The rows of a group lie close to one hidden flat surface of 11 dimensions, which may be shifted away from zero. Surfaces can cross.
Known rows, each followed by its group:
[ -4  10  11   7  -2   5  22 -11  25   7  -6  -9   1  10  -3   9 -10]  Q_640
[ -4  -5   0  15  12   6 -23  -1  17 -15  19 -14 -17   6 -14  -1  -3]  Q_207
[-11  -6  -6  12   7 -16 -15   0   7  -8  -6 -17  -8   1  -4  -6  -1]  Q_640
[ 1  6  9 -7  0  5  3  2 -1 -4 -6  6  9  2 -4 -7  7]  Q_556
[  7 -14   0  -3  -6   3   0 -13  -7  11  25  -7   5   5   5   5  11]  Q_556
[  0   7  -6  -5  -2  -7   0   4   2  -7   1  -5  -4   1  -7 -17   9]  Q_505
[  3  17   6  29  15  -1  15  10 -29  15   4 -24   4 -15 -11   2  -9]  Q_640
[-16  -8  -4 -16 -13   3   6   2  18   8   5  -3 -12  -1  -7   8 -11]  Q_556
[ -6  27  -2  19   8  -3  22  14 -18   5  20   2  -9  -4 -24 -15   0]  Q_640
[  3   5 -15   7  -9 -30   6 -25  42 -17 -14  28   0  14  17  -4 -24]  Q_278
[ 27   7   3   5  -2   8  15  -7 -10  -5  -9   2  -4   9  21  13  -3]  Q_640
[  5   3 -26 -22 -12   9  -9   5  19  12  15 -10  -2  -1 -10 -14  -6]  Q_207
[-20   1   4  -6   5   0   0  10  -4  17  -1  -6   7 -11 -13  -6   7]  Q_556
[ -9  12  17  13   4  -7   4  13 -28 -30 -10   4   2 -10 -21 -10   8]  Q_207
[  4   5 -18 -22  11  16   1  18   2   9  10  26   2   2   0 -21 -25]  Q_207
[  5 -13  13  -8   1  15  -2  -2  -8   1  -3  -7   1  -4  10   8   7]  Q_207
[-17 -17  -1 -20 -14  12   5 -14  32  29  22  -5  -5   6  -5  13   0]  Q_278
[ 13   9 -19  -4 -11   0  15   8 -10   9  18 -17 -12  -5  -4 -11 -14]  Q_640
[  4  -4 -11  -8   1   8  -1   6  -8  19   2   3   1   0  12   6   1]  Q_207
[-8 -7 -4 -8 -5 -3 -1 -6  8 20 -2  9 11  2  9 10  5]  Q_278
[ 10  -2  -7 -19   6  22  -7   5  29  -6   2  -5 -14   7   4 -14 -12]  Q_207
[ 13   8  -5  -4   2   0   4  10  -4 -14 -10  10 -15  -6   4 -15   0]  Q_505
[-13 -13  -8   3   2 -11  -5   4  -3   8   6  10 -11   3   6   6  -1]  Q_278
[  1   6  -5  18   4 -16  11  -2  -7  -1   6   9 -18   4   7  -4   9]  Q_640
[-19  20   5  16   0   5   3   0  23  16  12   5 -10  -9 -26  12  11]  Q_278
[ 14  -5   7   3  11  11 -18  -2 -14 -31  23  -3   8  12  -6 -11  -7]  Q_505
[  1 -16   3   0   2   4  -3  -5 -13  14  21 -24   0   3   3  -1  15]  Q_556
[ 10  -2   2 -11   4  15   3   7 -15  -7  12 -12  -6  11  -2 -12   7]  Q_556
[-12  16  12  27  15  -1  30  -3  -9  11  32  -6  -5  15 -18 -10   9]  Q_640
[ 10   6  23  11  -1  20   8 -14  -6 -22  24  30   2  16  -2  23  -1]  Q_640
[ 12   4   7   3   0   6   3 -10   3   0   2   5   8  -1   4   4  -1]  Q_278
[ -6  12  -1  13  10  -8   2   2   7 -11   1  -3  -3   1 -13 -18  -6]  Q_505
[ 25  11 -25 -21 -18   9 -16   5  10   3   8  12  -1 -34  -8 -15 -23]  Q_505
[-21 -17   9  27   8 -21 -30 -17   1  -6  -4  -9  16  18   0  22  30]  Q_556
[ -8  13   0  21   2  -7   5   4 -17   6  16  19  -3 -18 -12   6  -8]  Q_640
[ -8  10  -3  20   7 -13  -7   4 -13   3  -3   3  12 -18 -12  -4 -10]  Q_640
[  1  -2  -4 -13   1   8   5  15  -9   9  -9 -10  -6  -2   3  -1   1]  Q_505
[  0  -2  -7   1  -1 -10  -7  -5   5  -3   3   1  -3   0  -2  -9   4]  Q_278
[  3   6  13   2   7   9  12  -7  24   2  11 -15 -16   7  -7 -15  27]  Q_278
[ -1   9  -1  22   7   3 -11  10 -18  -7  12   7  -9   1 -12  17   6]  Q_207
[  5  13  12 -14 -15   0  20 -12  17 -10  -9   7  10  -4  -8 -10  -4]  Q_505
[ 21   9 -22  -9 -13 -11  -7  -6  -5 -11  -1  18  14   4   7 -13  -1]  Q_505
[  4   5 -18   8  -5 -13 -25  -9   6   1  16 -11  27 -12 -20 -12  -8]  Q_505
[ 13  -6  18   1   4  14   9 -13   0   6  13 -10   1   3   9   0  18]  Q_278
[ -9  11 -18  -9   6  -6   4  20  -5  13  -7   9  -5  -9  -4 -20  -5]  Q_207
[ -3   8   1   8  -1 -17   1   2  -9  -3 -12   3   7  -2  -3  -3   9]  Q_505
[  6 -17 -17  -9 -11  -2 -15   6 -27  26   9 -13  -2   3  12  15  31]  Q_207
[  2  -7   1  -4   4   2   6   6 -19   3  -2 -10   9 -17   2  -8 -25]  Q_505
[ -4 -15  11   3  -4  -6   6 -14  -5  -7   7  -1   1 -11   3   2 -20]  Q_556
[-11   8  -5   5  12   5  13  -1  23  18   6  16  -7  37   7   8  15]  Q_278
[ -7 -21   5  -4   4 -10   4   1 -16  17  -1   3   1 -17  15  -7   2]  Q_278
[  4  -7  13  -9   1 -13  -3  -9  21 -19 -23  19  -3  -3  12 -21  25]  Q_640
[ -6  -3   2   1   1  -3  -4   2  -2  10   8  -2  -6 -10  -6  -6  15]  Q_278
[ -2  -1  -3   3   0  -6 -10  -4   5 -16   7   1   2  -2 -10 -14 -11]  Q_207
[ 13 -10   9   8  -3  -2   0  -7 -38  23  13  20   6 -32  13   7  26]  Q_278
[  2   9  -6  12   3 -16   9  -3  12  -5  -3   9 -12   3   6 -16   1]  Q_505
[  7  24 -10  18  11   1  13   6  -5  14   2  10  -6  14   4   4   9]  Q_556
[-11  -2   7 -15 -29  -2  -5  -8  25 -11  -8 -21 -11 -11 -19   7  13]  Q_207
[  5 -14  13   6   6  -1   7  -4  -1  -5  -5 -23 -13  -4  11  -3   9]  Q_556
[  2  -7 -22  -2   4   8 -32  15 -19  21   1  -7   4   4   5  23  13]  Q_505
[ -2  10  -2  -2  -8  11  15 -11   9  11  29  -3  17   9 -16   2 -25]  Q_640
[  9   6   1   4   3  11   4  -4 -13   8  31 -19  11   6 -16 -12   3]  Q_556
[  6  -3   7   6   1   0  -2  -6 -15   4  10   3   5   0   4   2  20]  Q_556
[ 14   1  -6  17  14  11 -12 -17  40   7  -2 -31   4  13  13  14 -31]  Q_207
[  3 -11  10   3  -3   9 -15  -8   6 -12  -9   3  -4   7  10  33  -4]  Q_640
[-15 -18  13 -15  14   8   2  13  -5  -6 -12  25 -18  -4  11  -5   7]  Q_207
[ -8   8  -8   2   1   5  -3   7   3  13   2   7  -1  -2  -8  13 -11]  Q_505
[ -2  10   2  -9  19  10 -11  17 -14   7 -16  -6  30  13  -5 -14  24]  Q_556
[  3   1  -2   3   0   0   5  -3   2   4  11  16 -17   3   6   4  12]  Q_278
[ -2  10   0   5  13  -5   4   9  -1  -6 -15  -4   4  -4  -6 -24  -3]  Q_556

New rows, each followed by its group:
[-13  10 -16  17   7 -32   8   0   7  11  16  23  -3 -13 -11 -35   5]  Q_278
[  4   7 -16   2  -6 -11   8  -2   1   8   9   8   0   9   5  -3  -7]  Q_640
[ 10   7 -14   2  -9  -6 -15  -2   7   2   8   9  -2 -27  -7  -9 -10]  Q_505
[-13   0 -16 -14   0  -5   1  12  -2  25  -3  24  -1   5   7  -2  17]  Q_278
[  4   8  14  -8  -9  14  18 -13  28  12   1   8  -9  -4   1   7  16]  Q_278
[ 12   6   5  -8  -8  11   6  -3   4   2 -12 -29   6 -16  -3  -2 -18]  Q_640
[ 11   9   0  10   9  10  -9   0   3 -19   4   8  -3  16   0   3  -1]  Q_505
[  4  -4   0  12  -5   8 -23 -10  -6   0  38 -16   4   3 -18  11   8]  Q_278
[ -1  -2   3   1   0 -10  -5  -3   5 -17  -3 -10  -3   6  -2 -15  10]  Q_556
[  9 -11  13 -11  -6  14  -4 -12  -3 -18  13  10  12  -2  -1   1 -13]  Q_207
[ -5   2  -2  -2 -15 -13   3  -6  15   7 -22  -1  -6 -10   2  14   5]  Q_207
[  0   7  13   0   7  11   0  -1  -6 -21  20  17   9   6 -17 -19  10]  Q_640
[ -1  13  15  -5   3   2   2  -3  -2   6 -23  20  26 -14  -2  -6  24]  Q_556
[-13  -7  -3  -3  23   3  -7  14   2  -1 -21  -4   7  18  10  -4 -10]  Q_207
[  2  12   1  19   1   4  -7  15 -23  -2  14 -11 -17  -8 -20   8  19]  Q_207
[  7  -3 -23  -7  -8  -1 -28  13 -26   7   2  11  10   0   1  16  11]  Q_505
[  5   6  13   2  -1 -11   2  -6 -16 -33  -1  -2  21  16  -8 -21   9]  Q_505
[  8 -14 -10  -4 -15 -29 -14 -14 -10 -21  -4  17   8   3  15 -14  11]  Q_207
[ -5  -1  -5  10  28 -10  12   8  -3  -5   8   0  -9  27  11 -27   1]  Q_278
[ 2 -2 -9  7  0 -3 -7 -1  1  0 -2  2 -8  0  7  8  3]  Q_207
[ -6  -8  12  -6  -1   1  -4  -5  16  -8 -13  -9  -2  -4   0   2  -3]  Q_207
[  2  -3   5  -6   6   4   3   8 -15  -2  -9 -31  10 -11  -5 -15 -13]  Q_505
[ -4 -12  17  11  21  -9   7  -3 -13  14 -12 -22  16 -12  10 -22  10]  Q_278
[  2  -5   7   6  -2   1  -7  -6   3  -8   1 -15  -3  -5  -4   7   4]  Q_207
[ -5  -7  -3  -7  -5  -9  -4  -2   6  -5 -12  -3   5   0   2  -7  -1]  Q_207
[  9 -11  -4  -6 -16  -1 -12 -15  10  -4  -3  -8   7 -13   7  12 -22]  Q_640
[ 10   7 -12  -8 -16   6  -3  -8   9  14  26  23  -4   2  -5   9  22]  Q_278
[  9   5   5  10   3  12   2 -12  11   0  25  -4   1  16  -6   5   6]  Q_278
[ 14  11   8  -3  -5   8   3   0   2 -15 -15  -8  -3   1   0   2   4]  Q_207
[-12 -11  25   7   3   8  -9  -2  -3 -21  12   6 -16 -15 -12  10   3]  Q_207
[ 19  -9   9   3   4  22  -6   5 -33  11  13 -28  -6  -8   7  12  25]  Q_207
[-11  -4  17  -1   2  10   0   0 -11 -25  11 -18  13   2 -25  -9 -13]  Q_556
[ 14   8  -4 -10  13  38   5   8   3  17  14  15   4   7   7  13 -29]  Q_207
[-20  15   9  -3 -13  -2   6   5   3 -12 -14   8   7  -7 -24   6  -8]  Q_207
[ -4   2  -7  10   1 -15  20 -14  -1  21  21  -2   9   3   0 -16  -2]  Q_640
[ 13   1 -17  -2  20   7   8  11  -5  33 -13 -12   3  13  29   0   3]  Q_556
[-21   4   4  17  32 -14  18  15   2   1  -7  -7 -11   8  -2 -33  -1]  Q_278
[  0   0  -3   0  16  17  -6   9   9  -6   6  20 -10  12   5   2 -16]  Q_207
[ -3 -19  -3  -3   0   3 -22   2   1   1  17  -9 -15   0  -1   3  14]  Q_207
[  5   1  20 -14   7  23   2  17   4 -30 -10 -14 -31  -6  -7 -15  21]  Q_207
[-29 -15  -4  19  11 -25  -2  -4  18   7  13  -2 -22  21   0  -9  25]  Q_640
[ 20   6  -1  -1 -14  -5  -7  -7   5  -2  -9   6   1 -24   4   3   6]  Q_505
[ -1  -2 -12  -3  11  -1   0   7  -2  22  -8  -8   9   4   8 -12   3]  Q_556
[ -3 -22  11   3  11 -11  -7   2 -25   5 -14  -2   5  -8  18  -2  20]  Q_556
[ -6  -8  10 -17 -12  27  10   1  15   3  20  -5 -20  16  -6  21   6]  Q_640
[ -3   5  -5 -10  -2  12  -4   1  17  -5  14  17   1   2 -10   1 -23]  Q_207
[-23 -21  11   4  -6  -6 -13  -8   4 -23  18 -29  -5   9 -22   0  -9]  Q_556
[ -2  -8   2  17  27  -7  -6   3   3  -9 -16   8  -6  10  19  -4  -9]  Q_207
[  9 -19   8 -10  13  19  -9   6  -6  -9  15  -1 -11  -5   6 -16   0]  Q_207
[ -8   0 -18 -32   7  10  10  11  14  24  -8   9  17  34  11 -10   3]  Q_278
[  8   4   8  -3   7   8   7  10 -11 -24   3  14  -9  -6  -2 -12 -15]  Q_505
[  3 -15  26   1  10   2  -1   0 -21  -2 -11 -14   7 -15   6 -10  27]  Q_556
[  7  14  -2   8  14   2   1  15  -4 -17  -8   1 -12   3  -4 -16  -8]  Q_505
[ -3  -2  -7   5  -3 -17  -6  -4  -5 -16   8  15   1   6   0  -7  -3]  Q_556
[-17 -23   7   2  13  -6 -18  -8  24 -22   4  15  -4   1   1 -10 -24]  Q_207
[  1  -7  29  21  33   8   2   0  -1 -20 -14  -5  -2  -9   8  -9 -14]  Q_207
[  9  -1   4 -24  -7  21  13   4  -7  -2  13 -11   3  -1  -5 -13  -8]  Q_556
[ -8   2  -2   6   4   4  -8  -9  27 -21  17 -18  -2  32 -17  -4 -17]  Q_640
[ -8   8   0  10  -6  -7  -8   4   7 -15 -13  24 -15 -20  -8  14  -7]  Q_640
[ -9  -9  -7 -18   0  14   0  -1   0  26   9   2  20   9   3   8 -11]  Q_278
[  6   0  -6  12  10   0 -13  -3   8   1  10 -11  -3   2   0  -3   0]  Q_505
[ -8 -27   3   5  -7 -13 -16 -17  -8  21   1  -2   8 -14  16  23  16]  Q_278
[  3  17 -17  -5  -7 -10   7   1  16   9 -23  -3   0  17  10  -3  20]  Q_505
[ 11 -11  12 -13 -12   1   7 -15 -19   1   6 -16  33 -25  -2 -17 -11]  Q_207
[ -5   8  18  12   5   6   8  -8   5 -13  17   6  -1   4 -15  -1  -4]  Q_640
[  3 -12  30   9  14  22  14  -9  11 -12  17 -14 -16 -29  -9 -10 -40]  Q_505
[ 10  11 -15 -13  -4   6 -12   5  -1  -1 -14   3  29   2  -1  -2 -19]  Q_640
[  5  13  11  14   3   3  14 -10   3  24   3  -7   4 -17  -5  -1  20]  Q_556
[-22  -7   9 -11 -16   4   3  -2  15   0  -2   6  -9   0 -11  19   9]  Q_556
[-13  -5  -6   2   0  -2  -4   4  -5  17   1  18  -2   2   7  21   3]  Q_278
[ 11  19 -13  15   1  -9 -10 -12  35  -9   4  -1   2   7 -10 -14  -1]  Q_505
[  2   6 -10  25  11 -14 -18  -1  -3 -15  17   4  -5   1 -11  -9  -9]  Q_207
[ -9   3 -10  -8  -3 -10 -11   9   4 -23  -3   1   0   9 -12 -18   3]  Q_207
[ -6  -7   8   2  -5   4  -4  -3   3  12   7  -5  -6 -26  -6   8  -1]  Q_505
[  4 -20   5  14  10   0  -3 -15 -18  11  32  -6   8   1   9   1   0]  Q_278
[  3   4  -2  -1   2   2   1  -2 -13  15  16   4  14   0  -3  -8  12]  Q_556
[ 11  -4  -7  -7   3   5   1   4  -2   6   2  -4  -3  -8   7  -5 -18]  Q_505
[ -5  -9 -12  -8   2  15  -8   0   7  18  32  -3   4  -8 -11   2 -29]  Q_505
